The rows of a group lie close to one hidden flat surface of 13 dimensions, which may be shifted away from zero. Surfaces can cross.
(in the rows, 128 means zero)
Known rows, each followed by its group:
[119 121  89  83 123 134 117   4  73 151 123 146 108 151 130 154 153 111
 143] : (1)
[ 97 154 114  97 151 128 194 114 113 151 125 140  34 151 107  89 139 100
 119] : (3)
[111  89 153  84 105 120 118 123 114 139 158 158 101 162 148 190 115 154
 144] : (1)
[142  91  94  73 122 159 142 105 108 100 135 140 150 129 113 105 140 125
  68] : (0)
[ 87 187 135 123 119 119 132 136 103 162 146 183 152 135  84 120 100 114
 119] : (3)
[109 168 119 143 129 170  88 173  78 123 125 165 109 102  54 130 111 109
 109] : (2)
[123 138  98 117 116  87 160 129 174 127 149 139 139 142 179 179  99 115
 202] : (3)
[158 106 116  50 125 142 118 109 144 122 141 133  96 155 128 107  76 134
  22] : (1)
[164 149 119 120 173 123 132 124  82 178  99 143 104 140 123  88 122 161
 125] : (3)
[123 146 127  93  90 156 120  86  94 119 164 105 118 111 180 166  83  96
 136] : (0)
[133 108 152 132 116 134  97 160 127 137 134 131 117  92 127 166 140 115
 109] : (0)
[ 92 100  50 130 128  85 131  55 106 123 155 141 166 156  99 124 205 166
 147] : (2)
[139 111 103 156 138 124 145 143 128 133 158  92 127 139 159 118 126 150
 138] : (0)
[150 118 185 149 120 182 122 188 147 138  87  96  86  82 124 127 138 118
 173] : (3)
[144 114 153 142 129 107 136 170 109  78 116 121 156  95 140 134 159 168
 147] : (0)
[ 91 157 108 114 107 153 151 121  85 165 206  99 191 107 131 109 111 137
 150] : (2)
[ 95 157 181 118 113  83 135  77  97 105 125 137 145 127 150 133  96 117
  59] : (0)
[132 162 123 132 151 136 160 143 123 168 120  90 105 115 147 109 120 114
 165] : (3)
[ 75 199  90  87  67 101 124 150 106 102 185  96 120 125 134 151 104 119
 173] : (0)
[114 115 160 155 142 151 124 166 133  88 116 119 137 130 128 135 140 132
 146] : (2)
[123 171 126 104 120  99 151 148  92 113 129 132 128 106 138 134 139 109
 139] : (0)
[133 112  94 113 126 152  97 139 134 140 152 132 136 129 111 144 132 127
 138] : (1)
[168 136  67 131 158 111 164 122 113 131 103 133 198 135 119  64 136 133
  75] : (3)
[154  98 114 118 114 159 133 142 138 111 111  95 147 111 136 124 127 133
 134] : (0)
[ 86 141 204 113 103 108  74 131 169 121  96 134 106 147 136 206  67 123
 124] : (1)
[110 113 136  93 164 116  91 120 117 137 149 102 169 168 154 151 161 178
 162] : (1)
[123  64 121 131 118 121 110 107 108  76 172  88 140 123 146 150 154 197
 151] : (0)
[188 128 199 171 104 132 182  67  67 126  71 136 120  59 142  90 112 138
 127] : (0)
[ 90 174  80 123 141 152 144 118  67 119 173 125 171 125 117 117  82 129
 138] : (2)
[117 145  90 105 165 133  91 195 112 110 156 149  76 134 103 151 143 129
 141] : (2)
[109 111 174 136 126 112 160 139 125 101 148 143  85 143 179 178 144 101
 143] : (0)
[116 125 163 109 121 148 119 150 143  96 145 144 155 131 111 110 122 126
  80] : (2)
[121 152 101 120 127 135 135 156 137 129 149 133 104 148 116 103 141 115
 148] : (1)
[112 157 132 121 108 164 112 186 165  95 132 116 174 121 112 128  68 116
 125] : (2)
[111 112  98 102 122 144 111 110 127 148 180 135 124 119 106 137 123 129
 113] : (1)
[146  98 127 131 109 136 196 137 130 135 102  97  91 108 144 111 144 130
 163] : (0)
[143 147  61 116  95 143 116 173 127 133 137 121  92 138 107 122  67 133
 112] : (3)
[141 114  75 102 149 174 133 145  94 177 142  91 112 103 125 122 135 131
 126] : (2)
[132 153 134 129 128 124  80 109 125 132 157  90 139 126 156 117  98 116
  89] : (2)
[ 87 117 149  90 116 169  99 141 134  88 202 127 128 138 129 155 115 118
 127] : (2)
[ 73 148 122 118  90 151 103 184 129  63 153 167 163 127  75 155  79 129
 131] : (2)
[137 138 132  95 111 127 131  86  92 129 109 115  96 152 155 145 127 151
 199] : (1)
[159 136 226 146  86 133 179 113 138 109  90 142  66  88 169 142  98  88
 137] : (3)
[112 180 129 118  79 138 107 133 140 144 129 179 170 103  88 145  79 104
 131] : (3)
[112 154 101  99 159 133 142 116 108 146 141 132 108 147 117  99 126 126
 132] : (3)
[144 142 121 117 135 118 133 111 124  98 128 123  97 139 146 106 123 149
 155] : (1)
[ 82 121 158  91  78 141 113 179 141 140 172 146 110 152 129 187  98 132
 143] : (1)
[156  96 136 150 173 129 140 205  75  99  93 156 128 105 104 123 150 164
  93] : (2)
[101 128 136 107  96 112 158 107 120  87 147 184  60 152 117 140 114 105
 106] : (3)
[114 154 116  62 141 115  72 109 132 173 136 106 131 172 123 135 121 149
 127] : (1)
[ 85 128 154 122 119 130 125 182 129  94 169 142 139 138 131 158 111 128
 116] : (2)
[ 91 132 153  64 108 142 146 114 127  75 113 126  90 195 129 117 172 132
 178] : (1)
[129 151 131 183 119 126 147 183 122 141 136 148 124 115 109 108 104 127
 129] : (0)
[122 156 106 117 127 132 148 169 126 158 165 109  99 142 132 100 138 125
 155] : (1)
[131 140  88  50 146 186  82 111 177 110 113 133 157 125  87 131  90 123
 159] : (3)
[107 150 132 121 110 137 141 130 149 129 134 116  98 120 104 117 122 118
 150] : (1)
[151 113 143 113 131 168  55 109 137  98 120 128 119 119  94 112 144 121
  89] : (2)
[147  92 148 140  99 126 121 154 120 124 143 154 130 121 145 176 122 165
 178] : (3)
[131 154 122 128 130 159 145 136 109 133 126 107 134  98 112  91 119 113
 140] : (3)
[109 121 128 103  99 158 133 108  98 101 140 164 139 154 127 146 138  98
 123] : (1)
[109 122 140 110 109 139 173 112 116 159 143 154 145 112 123 128 129 113
 126] : (3)
[170 151  33  99 139 136  73 143 105 115 152 139  97 104 102 140 174 124
 186] : (0)
[121 102 115 149 106 178 141 135  89 120 145  85  96  98 135 151 107 136
 168] : (2)
[105  89 164 119 103 123 172 106  85 104 167 147 134 110 133 133 135 152
 105] : (0)

New rows. What belongs after each?
[104 149 119 130  98 137  80 100 156 133 135 110 108 131 115 143 110  91
 110] : (2)
[146 103 112  83 144 134 180 174 145  95 128 141  91 133 119  97 149 146
 134] : (2)
[130 151 115 112 134 103 131  87 113 126 157 162  86 127 111 105  95 144
 105] : (1)
[101 186 109 123 119 124 152 158 123 139 202 112  95 141 134  91 115 117
 146] : (1)
[158 143 126 119 128  86 103 143 141  83 137 125 109 138 142 117 110 147
  97] : (2)
[141  92 144 104 144 172 181  89 116  93 120 100  77 107 137  92 166 108
 119] : (3)
[109 139 143 167 129  94 148  97  76 109 180 172 107 134 123 116 120 151
 117] : (0)
[114 115  76 106 113 112 180  99 179 139 141  95 139 150 141 100 154 133
 163] : (2)
[120 153 135 105 142 142 141 124 136 128 124 126 118 127 132 122 102 108
 124] : (3)
[139 156 142 138 165 105 159 176 144 103  94 157 151 149 130 109  94 138
 131] : (3)
[102 119 125 115 131 150 153 163 135 176 170 126 162 133 126 116 135 101
  78] : (1)
[128 192 115 109 134  90 121 107 120 106 122 145  70 178 143 109 113 104
 119] : (1)
[180 133 138 135 136  96 126  83  91 120 141 106  81 139 210 127  79 129
  86] : (3)
[127 118 118 150 129 131 118 147 132 138 153 147 130 124 141 160 117 101
 124] : (1)
[122 178 132 125  99 155 100 106 127 139 138 105 117  93 115 117  97  78
 110] : (3)
[149 222 102 120 129 116  95  93 131 102 105 129  95 116 115  81  73  67
  75] : (3)
[133 133  67  85 142 173 149 137 110 147 144 116 135 130 109 107 100 172
 185] : (3)
[190 117 113 140 130 128 133  98  85 120 133 135 108 108 165 129  93 157
 145] : (1)
[146 119 110 110 116 131 179 132 193  79  87 128 132 124 132 108 108  82
 101] : (3)
[123 171  50 180 156 106  83 117 152  90  60 136 142 148  72 118 145 115
 163] : (2)
[105 143 114  85 134 159 156 130 139 120 133 129 100 135 114 115 101 107
 129] : (3)
[132 126 128  74 129 167 134 120 132 118 115 149 115 137 116 119  67 132
  95] : (3)
[142 103 118 123 140 146 135 156 151  75  96 113  86 138 132 134 114 120
 115] : (2)
[143 109  79  75 144 134 166 172 102  88 126  99 186 119 145 119 216 151
 192] : (0)
[ 98  98 216 183 100 152 186 146  96 100 136 192 166 108 105 127 133 133
 138] : (0)
[ 77 166  73  33 164 153 142  93 128 111 158 155  67 179  89 114  94 120
 139] : (3)
[137 123 108 100 115 179 134 129 125 141 120 131 151 107  93 105 109 124
 119] : (3)
[ 63 138 109 141 180 130 121 130 117 151 104 135  93 153 107 159 137  72
  83] : (2)
[ 94  99  93  95 151 175 158 159 151 120 129 111 125 140 122 139 139 111
 148] : (2)
[155 135 105 109 159 164 113 114 113  89 112 109 134 131 128  91  95 121
  90] : (2)
[ 83 146 133  95  99 156 185 150 137 129 140 155 173 119 108 128  68 110
 115] : (3)
[147 187 180 106 191 123  69 134 178 111  63 151 149 137 130 132  66  97
  95] : (3)
[ 96 164 150 135 130  93 152 149 134  95 141 170  59 155 140 154 117 116
 180] : (3)
[100 137 144 122 124 125 134 132 104 158 124 153 161 103 110 148 183 103
 145] : (0)
[154 169 107 103 151 139 118 105 142 147  86 135 115 114  96  88 117 102
 113] : (3)
[111 141 128  71  95 169  58 161 129 159 152 115 180 147 112 147  88 130
  97] : (1)
[139 143  72 104  87 137  98 151 147 151 159 107 129 104  96 120 117 141
 146] : (2)
[134 132  91 150  58 112 205 120 125 137 161 110  67 101 161 133 128  83
 160] : (3)
[122 112 122  94 181  96  69 128 175 121 128  97 121 195 187 170 132  96
  72] : (1)
[162 175 149 135 141 132 128 104 136 127  96 126 143  94 141 104 117 105
 148] : (3)
[144 159 174 116 104 145 199  95 122 149 101 145 101  90 137 102  95  96
 149] : (3)
[110  70 129 102 132 164 159 155 129 113 143 134 124 128 108 131 173 145
 135] : (2)
[132 166 153 113 147 129  93  99 165  95 124 107 158 113 165 131  96  80
 113] : (3)
[ 69 188 150 106 151 125 134 132 108 127 158 136  69 158 123 131  94 103
 122] : (3)
[140 151 111  97 156 145 101 137 158 159 108 116 149 126 126 130  95 113
 129] : (3)
[141  97 202 142 114 151 105 178 133 134  96 153 111 115 109 150 129 137
 112] : (3)
[134 124 152 110 116 130 117 129 109  91 121 159 130 151 127 136 121 156
 147] : (1)
[112 128 141 112 123 150 100 108 174 126 145  95 144 146 137 123 131 102
 118] : (2)
[181  93 124 115 105 117 172 110 135 178  93 160 120 122 145 123 111 126
  86] : (3)
[100 116 152  93  98 145 147 120 118 169 192 148 136 112  94  97 185 137
 124] : (2)
[112 107 125  76 131 151 138 146 103  89 140 176 142 186  99 111 199 142
 149] : (1)
[117 146 109 115 145 177  95  95 180 114  91  96  76 150 117 127 105  56
 112] : (2)
[101  78 118 123 182 141 128 126 109 147 146  83 117 145 168 165 155 123
  93] : (2)
[115 132  86 141 130 128 174 166 112 144 132 132 112 135 107 105 161 132
 140] : (3)
[116 144 184 132 108 120 121 107  79  20 131 151 184 123 158 142 109 139
 148] : (0)
[150 147  96 106 119 149 105 143 134 123 129 107 117 112 119 111  83 124
  96] : (2)
[ 97 123  50  80 149 162 158  85 111 171 175  93 105 141 131 121 142 105
 157] : (2)
[ 98 130 162 136  87 152 111 178 164 141 127 180 146  85  43 143  97 149
 119] : (1)
[139 146 117 136 139 121 114 149 110 133 109 167 128 149 127 144 149 111
 147] : (1)
[126 102 142 149 122 120 147 130 142 116 136  89 127 142 170 133  96 136
  96] : (0)
[ 58 138 157  98 141 142 174 120 137 150 149 123 164 132 122 122 136  74
  90] : (3)
[181  58 140  91 124 187 215 107 119 140  75 140 123 103 119  77 142 144
  98] : (3)
